The rows of a group lie close to one hidden flat surface of 6 dimensions, which may be shifted away from zero. Surfaces can cross.
In the rows, 128 means zero.
Known rows, each followed by its group:
[113 110 119 154 128 126 106 134 124 163 181 104 157 157 182]  Z_824
[ 86 105  84 164  90 176 103 143 252  86 155  98 147 124 107]  Z_118
[135 138 149 139 125 129 121 122  85 116 115 145 127  97 154]  Z_788
[161 103  92  36 155  89 153 136 160 147 132  73 110 214  11]  Z_118
[148 125 120  98 158 139 126 146 146 147 141 124 107 162 103]  Z_680
[109 109 148  96 116 122 161 104  70 139 120 111  95 132 160]  Z_118
[131 157 133 115 137 111 154 110 100 147 112 126 102 122 143]  Z_118
[100  70 103  99  85 129 133 112 135 107 140  56 132 148 107]  Z_118
[112  94 112 143  91  90 112 107  88 136 146  74 185 133 156]  Z_824
[ 58 128 116 115  91 133 197  87 159 137 139  91  79 141 158]  Z_824
[139 132 116 109 121 100 125 110  79 138 128  70 135 123 141]  Z_788
[138 107 130 118 126 122 116 132 106 124 123 123 141 133 119]  Z_680
[138 107 156  98 146 180 122 143 102 122  92 167  78 105 136]  Z_788
[150 137 129  89 170 157 138 159 164 142 155 136  79 170  90]  Z_824
[147 151 133 127 163 153 109 140 122 151 118 142 103 115 154]  Z_788
[132 153 108 110 136 129 140 130 171 125 127 105 109 141  94]  Z_788
[125 138 121 153 122 122 111 124 127 122 121 126 150 105 140]  Z_118
[123 119 110 132 129 125 122 139 156 142 160 105 140 157 129]  Z_824
[133 126 126 114 136 129 133 134 133 131 142 120 119 146 117]  Z_824
[122 141 128 182 109 133 130 158 236  65 154 190 169 134  47]  Z_788
[140 124 116 171 135 113  84 149 122 151 193 104 187 152 162]  Z_788
[ 84 130 126 162  88 129 148 103 141 109 118 131 135  99 156]  Z_680
[146  80 148 123 140 151  96 157 110 121 125 172 143 139 114]  Z_118
[131 131 125 137 110 118 121 118 119 104 103 125 143  99 114]  Z_118
[ 83  71 166 123 136 208 138 147 117 156 186 152  75 162 216]  Z_788
[104  58 126  81 146 181 141 161 167 163 206 103  81 222 132]  Z_824
[101  72 144 130 100 162 139 153 189  78 165 161 136 162  77]  Z_788
[171 187 137 133 172 118 116 143 109 145 134 143 118 120 132]  Z_824
[113 152 130 148 173 191 135 167 213 162 164 185  83 157 153]  Z_680
[116 124 145 134 125 151 137 129 142 108 110 168 108 110 129]  Z_680
[116 133 122 143 132 138 127 130 144 145 145 128 126 134 154]  Z_680
[125  79 159  88 104 138 143 116  75  94  89 141 106 112 105]  Z_680
[198 144 100 101 150  83  95 148 144 103 112 103 169 141  14]  Z_824
[158 214 113 162 156  85 118 115 106 167 125 111 147 101 166]  Z_680
[133 119 122 115 119 116 130 123 127 117 117 110 135 126 105]  Z_118
[126 158 128 140 132 148 139 136 197  93  92 185 113 103  78]  Z_680

New rows, each followed by its group:
[122 206 112 132 156 127 167 121 190 156 125 138  83 130 128]  Z_118
[166 167 140 129 135  90 117 109  59 118  77 138 144  80 125]  Z_680
[155 125 161 126 171 151 103 159  66 168 177 140 119 150 189]  Z_824
[113 141 144 135 106 133 160 117 146  85 116 157 112 107 104]  Z_788
[148  94 125 100 141 149 104 147 116 123 123 120 122 138 107]  Z_788
[157 146 102  74 191 169 113 154 156 183 118 101  64 150 129]  Z_788
[162 231 134 147 171 117 139 126 135 141  87 174 102  82 131]  Z_680
[118  89 103 164  87 147  77 140 181  74 131 109 185  99 105]  Z_118
[177 119 120 151 160 117  59 163 110 148 148 136 188 140 125]  Z_680
[139 168 121 166 134 108 114 130 149 127 122 146 160 105 127]  Z_824
[158 129 111 129 156 134 100 165 189 129 150 139 148 160  74]  Z_824
[135 113 132 118 119 114 127 122 100 122 131 109 139 132 121]  Z_824
[176 207 120 138 173  75 123 123 102 170 112 138 144 119 127]  Z_118
[140 138 135 100 148 135 142 135 125 140 144 122  97 147 120]  Z_824
[106 178  99 143 115 124 152 109 189 115 114 104 111 107 117]  Z_118
[145 105 143 115 161 159 109 158 113 151 149 154 112 153 144]  Z_680
[ 68 114 129  98  88 156 193  94 148 102 108 107  61 112 136]  Z_118
[140 115 120 113 157 146 116 156 161 151 154 128 116 168 113]  Z_680
[119 146 121 151 127 126 125 126 136 143 138 127 137 123 154]  Z_680
[114 149 125 173 107 104 130 124 142 123 181 113 168 137 149]  Z_788
[ 97 138 124 155 137 177 128 146 192 141 157 154 105 133 164]  Z_118
[114 151 141 142 127 135 148 118 129 127 124 147 110 113 151]  Z_824
[122 119 130  97 137 132 151 127 126 148 134 123  99 154 127]  Z_118
[118 109 108 104 109 151 142 136 211  76 102 134 110 129  40]  Z_118
[175 131 153  83 141 106 124 122  37 114 107 112 119 115 106]  Z_824
[ 80 130 143 139  91 130 180 104 141 107 157 121 107 134 147]  Z_788
[112 102 138 103 110 141 149 123 121 106 128 121 104 133 114]  Z_788
[120  46 132 102 109 149 107 144 116 116 145 110 141 158 115]  Z_118
[122 127 140 114 127 140 147 121 117 122 110 142 100 117 125]  Z_680
[120 113 156 105 143 157 146 131  83 151 159 130  82 149 178]  Z_824
[134 120 150 125 126 119 121 120  62 133 131 124 135 120 160]  Z_824
[132 127 115  52 115 113 166  94  95 117  83  60  75 123  89]  Z_788
[107  89 178 162 109 165 120 140  95  99 147 188 135 108 171]  Z_788
[124 159 106 114 165 160 141 146 194 165 155 118  75 157 136]  Z_788
[165 113 122 106 167 136  98 165 124 161 182 103 134 184 121]  Z_824
[144 234 149 145 174 150 161 129 163 132  81 211  62  81 129]  Z_680
[ 89 137 115 127  97 142 162 106 166 102 112 108  97 106 125]  Z_118
[128 157 125 161 118 122 123 124 161  98  96 165 148  90 104]  Z_680
[134 106 127 171 123 126  79 144 116 129 144 135 187 122 154]  Z_680
[134 118 120 134 130 132 113 145 163 117 134 142 145 138  94]  Z_824
[106  98 139 134 106 136 134 115  99 124 131 125 131 121 161]  Z_680
[105  90 125 132  97 125 125 117 116 118 133 107 147 128 140]  Z_680
